The rows come from 5 hidden closed curves, with some noise, and rows from the same curve form a group. Each curve winds through 8 dimensions. The rows are also pushed far along 4 directions, which tell nothing about the answers.
(in the rows, 100 means zero)
Some rows, each with its group after it:
107,89,84,104,104,86,95,101,99,115,114,101,87,103,97,101,103
Z
123,124,89,93,76,82,128,106,61,100,97,95,61,97,126,116,89
R
97,119,82,66,114,105,82,95,115,86,110,101,88,74,100,112,91
G
112,127,107,81,109,76,85,66,123,85,91,82,52,67,110,119,90
Z
111,120,135,131,75,116,124,127,79,108,95,92,100,114,92,109,89
Z
97,128,113,93,103,100,90,99,124,153,81,88,79,114,106,141,93
Z
82,143,96,93,120,87,79,93,129,120,95,101,93,98,114,126,116
R
94,151,153,129,97,122,107,126,99,120,92,85,95,88,91,128,96
P
116,94,109,88,60,104,127,98,67,76,90,75,62,101,116,89,63
N
108,102,88,68,114,99,78,74,138,65,85,99,91,77,96,113,104
G
107,128,108,104,120,93,76,96,126,130,108,101,78,73,83,144,98
N
114,87,61,84,97,94,96,92,105,56,111,129,99,97,93,94,109
Z
89,102,86,87,133,93,58,100,146,102,104,126,121,67,105,122,123
N
83,120,112,130,110,125,95,118,110,101,100,92,110,71,71,96,117
Z
115,65,109,100,74,103,134,119,67,143,82,81,107,137,122,89,83
P
127,95,57,63,87,72,115,98,87,113,113,111,60,123,130,102,89
P
117,80,94,92,103,71,103,83,104,114,100,88,73,109,113,110,100
P
104,87,120,126,83,106,108,107,75,83,112,95,117,109,87,78,73
N
92,121,123,115,108,111,77,91,108,138,98,106,104,107,76,119,77
P
95,129,89,97,106,100,87,92,101,113,75,89,82,68,102,113,98
R
106,129,96,85,114,101,97,89,127,89,86,82,87,60,91,121,102
G
47,110,133,123,113,145,87,118,104,74,103,86,152,72,75,84,114
G
130,88,110,108,70,88,146,104,59,114,93,90,62,126,118,86,97
N
85,96,97,89,125,102,84,87,120,103,95,91,98,61,97,116,120
G
110,67,57,80,87,79,100,83,91,70,83,101,92,84,125,80,96
R
109,123,153,135,79,102,123,129,77,152,95,81,94,125,108,117,78
P
101,101,80,81,118,88,78,84,131,103,112,108,80,74,94,126,102
N
100,49,116,127,89,115,115,112,80,80,101,117,142,112,86,81,119
P
91,97,95,115,142,84,62,64,144,137,78,99,124,100,73,102,116
G
82,141,112,116,116,118,85,127,119,124,109,106,113,103,84,128,119
P
88,90,124,117,138,76,59,72,145,151,91,96,119,95,95,110,101
N
85,98,76,80,121,88,77,71,129,73,100,85,86,53,96,114,114
G
93,119,129,120,100,98,98,107,98,135,113,79,95,104,95,108,74
N
112,77,73,75,87,73,88,80,110,115,105,113,83,125,120,114,69
P
87,126,119,126,86,129,117,139,78,138,98,80,108,113,92,87,86
R
103,115,138,144,106,109,95,108,97,130,97,81,132,107,62,103,75
G
92,89,109,111,104,92,102,94,87,119,93,87,108,120,109,72,100
N
91,131,98,81,104,137,109,109,103,58,94,111,88,51,89,113,130
Z
96,83,90,97,107,102,89,95,112,83,117,111,109,84,85,102,99
N
103,85,94,94,68,92,132,100,57,95,97,78,83,131,127,60,74
G
106,156,127,99,93,112,116,115,96,95,92,72,78,75,104,114,86
G
93,104,75,66,111,95,89,90,132,62,96,115,93,70,122,102,125
Z
52,109,124,124,114,147,78,101,112,94,106,117,139,101,56,99,118
P
98,88,82,89,120,71,88,72,123,101,93,104,89,106,115,86,126
N
108,102,84,76,83,105,134,108,70,88,104,88,73,110,117,77,100
P
89,101,146,141,103,117,90,111,98,79,105,114,155,106,77,91,99
Z
91,69,100,108,104,96,106,112,110,76,121,113,133,118,105,73,124
R
107,54,98,111,93,90,103,100,88,108,119,107,119,116,95,88,82
N
103,144,104,119,106,72,82,108,117,149,93,91,86,112,112,140,93
R
93,63,92,113,93,89,90,97,110,70,107,96,138,119,100,84,92
G
87,98,99,95,87,118,94,113,103,99,102,107,117,114,98,111,83
P
81,65,75,101,107,77,76,74,115,76,86,120,142,120,116,91,119
R
105,52,100,135,112,53,77,87,113,96,111,121,157,125,110,82,102
R
93,127,139,119,112,118,93,107,97,86,104,108,118,83,84,104,105
Z
117,107,105,101,65,99,131,124,61,129,110,94,80,137,118,91,62
N
99,127,116,126,69,104,113,120,68,108,94,74,97,111,105,99,62
R
95,141,87,84,93,98,106,92,95,109,87,92,63,111,112,121,103
R
94,68,99,98,94,85,89,83,108,82,111,115,116,114,109,90,86
P
95,119,101,96,139,93,69,90,145,150,88,114,99,76,95,142,127
Z
123,104,132,116,71,102,134,105,56,104,92,82,72,117,103,94,79
Z
137,79,107,110,97,66,102,94,97,139,100,93,106,125,104,104,64
G
88,118,99,115,96,103,110,95,89,104,87,81,93,109,92,85,107
G
99,137,125,113,120,69,77,96,136,168,98,97,83,114,116,138,98
P
80,114,124,128,104,129,85,108,100,53,113,105,134,76,63,82,98
N
91,132,108,108,97,102,113,117,72,114,111,88,86,94,109,92,95
G
92,67,80,105,119,85,64,71,125,74,106,121,131,113,82,74,109
Z
96,73,120,110,82,113,118,127,77,137,106,96,120,119,110,109,81
P
83,126,75,67,111,98,88,87,133,69,102,100,69,84,107,134,133
R
86,88,94,112,129,97,56,72,136,90,93,110,142,106,71,83,105
G
101,115,134,119,114,114,88,99,105,145,91,105,115,99,76,129,92
Z
94,95,84,110,115,81,76,81,115,140,90,110,111,138,95,107,107
R
116,128,118,105,77,96,125,105,71,97,100,83,67,108,111,85,68
N
124,102,104,105,51,107,153,119,54,93,93,68,51,101,111,88,74
Z
100,141,116,99,103,116,112,103,84,108,90,80,65,61,93,114,101
R
115,144,118,103,83,107,136,119,68,109,103,83,49,93,104,126,104
R

New rows. What belongs after each?
85,103,81,98,106,93,94,99,104,68,115,102,106,105,102,81,117
N
115,129,98,86,85,120,125,121,74,114,104,83,74,91,90,120,77
G
102,121,104,111,130,84,65,76,143,110,93,88,108,75,76,123,95
G
94,121,91,91,121,97,83,102,123,100,114,130,98,77,102,124,121
P
111,35,85,112,112,66,90,84,102,104,101,116,139,111,111,59,104
R
114,114,139,130,97,116,109,125,78,138,105,89,124,114,78,102,66
G
89,127,114,112,104,116,102,93,97,99,93,97,95,118,78,94,115
R
58,109,107,113,110,123,82,112,112,79,104,105,146,89,89,106,118
R
91,117,100,90,105,107,92,104,124,72,96,112,100,80,108,101,118
N
103,116,112,115,112,96,107,106,101,141,115,103,86,101,88,116,108
N
83,169,112,89,97,120,106,108,103,75,103,95,68,86,102,106,106
P
75,125,123,136,112,134,89,126,102,120,109,90,114,82,59,108,111
Z
121,59,64,77,89,89,108,82,103,43,95,107,91,92,102,95,114
G
103,149,93,75,95,116,109,106,104,110,105,88,36,75,94,141,99
N
114,114,80,58,107,75,108,80,105,127,98,101,41,90,133,117,102
P
103,164,117,111,79,118,120,123,66,121,105,74,65,104,92,102,64
R
96,78,98,115,116,79,89,87,102,68,103,109,128,99,107,62,125
N
116,65,79,101,85,59,96,91,110,74,106,96,97,118,124,100,93
R
100,84,111,108,121,76,80,108,129,167,98,85,124,114,115,124,96
P
107,109,109,102,78,97,127,116,78,110,106,65,61,83,115,97,77
Z
110,73,69,83,96,81,90,73,101,66,108,107,88,107,102,78,90
Z
98,99,103,115,110,91,91,82,108,120,93,101,103,133,85,91,109
R
94,113,116,126,76,120,132,109,64,85,86,79,98,113,89,71,101
G
118,73,90,84,113,70,95,82,112,144,95,107,93,96,122,110,92
Z
105,36,69,93,105,78,85,81,114,65,122,127,127,100,97,83,104
N
118,60,90,108,109,76,89,84,114,126,91,103,112,119,94,110,105
G
108,66,80,119,90,97,111,105,69,75,98,128,135,114,97,62,113
R
112,61,76,98,90,95,116,108,86,90,108,105,99,107,102,79,107
R
96,137,125,114,97,127,118,134,87,151,105,71,73,93,85,111,91
R
93,133,120,131,96,94,87,106,94,138,92,79,105,112,94,106,67
R
83,117,88,76,102,118,80,105,130,82,94,105,104,84,103,126,103
P
105,63,107,132,68,115,133,115,54,72,91,105,127,126,92,67,111
R
81,100,112,128,94,109,106,113,81,115,97,109,139,142,96,85,108
R
99,98,109,110,91,96,124,99,77,119,93,86,87,126,109,75,104
N
87,149,84,89,108,106,87,89,110,108,98,79,60,86,84,121,94
G
82,116,115,138,131,110,81,114,115,97,108,116,153,82,73,93,131
G
112,73,76,92,97,80,96,94,117,79,105,106,102,82,110,96,95
Z
70,125,97,93,87,138,104,114,87,22,114,82,88,56,85,103,108
G
98,68,72,79,76,117,118,97,74,64,102,95,108,121,95,67,80
G
62,144,129,118,112,134,85,122,109,147,112,86,107,107,72,130,96
P
95,108,109,110,92,93,90,100,102,143,107,90,100,140,97,109,65
P
87,155,138,130,95,134,111,112,83,132,91,74,84,119,66,101,92
R
113,65,114,104,93,91,111,101,86,156,98,98,107,124,110,114,78
Z
96,141,80,77,107,79,94,92,112,108,107,78,50,92,120,118,102
N
113,85,94,90,99,72,98,87,104,124,113,89,77,101,111,113,74
N
97,146,95,69,103,127,106,100,104,61,94,110,70,56,103,95,110
N
108,101,119,127,82,110,120,125,74,156,102,80,98,108,88,106,65
Z
86,71,92,107,129,79,68,78,120,103,94,108,135,106,106,71,117
N
92,108,99,101,116,100,73,110,120,156,111,107,112,107,93,138,86
P
85,81,96,94,97,99,88,77,111,50,108,114,108,99,96,83,102
P
72,116,97,111,113,113,79,117,129,97,101,102,127,94,94,99,120
R
70,70,120,123,104,130,97,107,96,105,96,94,140,101,80,78,108
Z
97,81,98,104,68,95,123,122,68,121,100,76,101,120,128,96,69
R
89,98,94,108,128,59,69,81,119,161,102,96,104,120,119,97,96
G
126,70,109,116,95,82,111,87,86,131,85,89,102,122,96,91,88
G
110,128,96,99,115,93,80,105,114,116,107,120,95,86,99,114,96
N
96,75,103,134,88,96,116,98,77,104,90,92,127,137,92,60,104
G
101,94,83,108,79,80,96,101,90,65,94,100,110,99,120,109,90
R
98,70,106,107,97,76,95,87,100,125,97,89,108,137,119,73,82
Z
129,64,86,115,97,65,96,83,91,166,99,105,100,147,98,86,69
Z
107,84,111,133,91,96,105,106,98,120,94,92,110,109,90,89,95
Z
122,93,79,93,74,102,124,106,83,34,106,98,95,92,94,92,91
G
99,71,121,125,107,107,98,115,87,88,98,120,146,89,100,73,114
N
122,43,89,111,121,60,82,84,115,106,102,147,143,111,116,69,117
N
84,74,127,123,78,119,125,118,66,110,97,71,132,120,97,75,77
G
101,127,107,94,81,120,111,119,99,83,102,83,75,74,96,132,88
Z
104,119,94,99,115,81,88,97,125,83,111,110,88,84,103,130,129
R
112,125,99,100,86,100,104,115,93,83,108,111,88,100,105,100,89
N
101,137,110,116,109,113,91,107,102,156,100,86,83,88,69,120,79
Z
105,60,92,120,88,90,103,91,91,82,102,105,124,142,90,59,98
R
110,92,76,82,98,54,100,86,104,128,96,102,84,132,143,109,97
R
107,111,87,102,91,66,88,94,99,116,87,89,84,98,127,139,86
R
128,93,112,116,92,84,107,109,88,118,98,90,99,111,101,108,82
P
113,69,74,88,75,94,125,117,85,53,111,110,100,116,118,90,115
P
117,99,95,110,79,76,111,115,93,125,115,84,79,130,112,111,75
R
108,94,88,85,101,73,107,77,105,97,97,105,77,129,117,98,118
R
122,98,99,105,69,98,128,112,64,97,102,111,94,145,107,81,81
Z
128,78,69,80,98,76,97,98,111,84,104,117,90,91,116,122,110
P
119,46,100,113,114,66,85,80,106,125,99,107,122,116,103,95,98
G
79,109,88,103,97,114,88,88,93,86,87,96,107,101,85,104,97
R
88,60,69,69,96,90,90,79,118,66,114,124,98,99,116,102,109
P
119,87,91,98,82,77,124,87,84,83,85,87,76,111,123,82,101
G
117,122,105,85,86,85,109,87,103,107,84,72,48,103,115,120,86
P
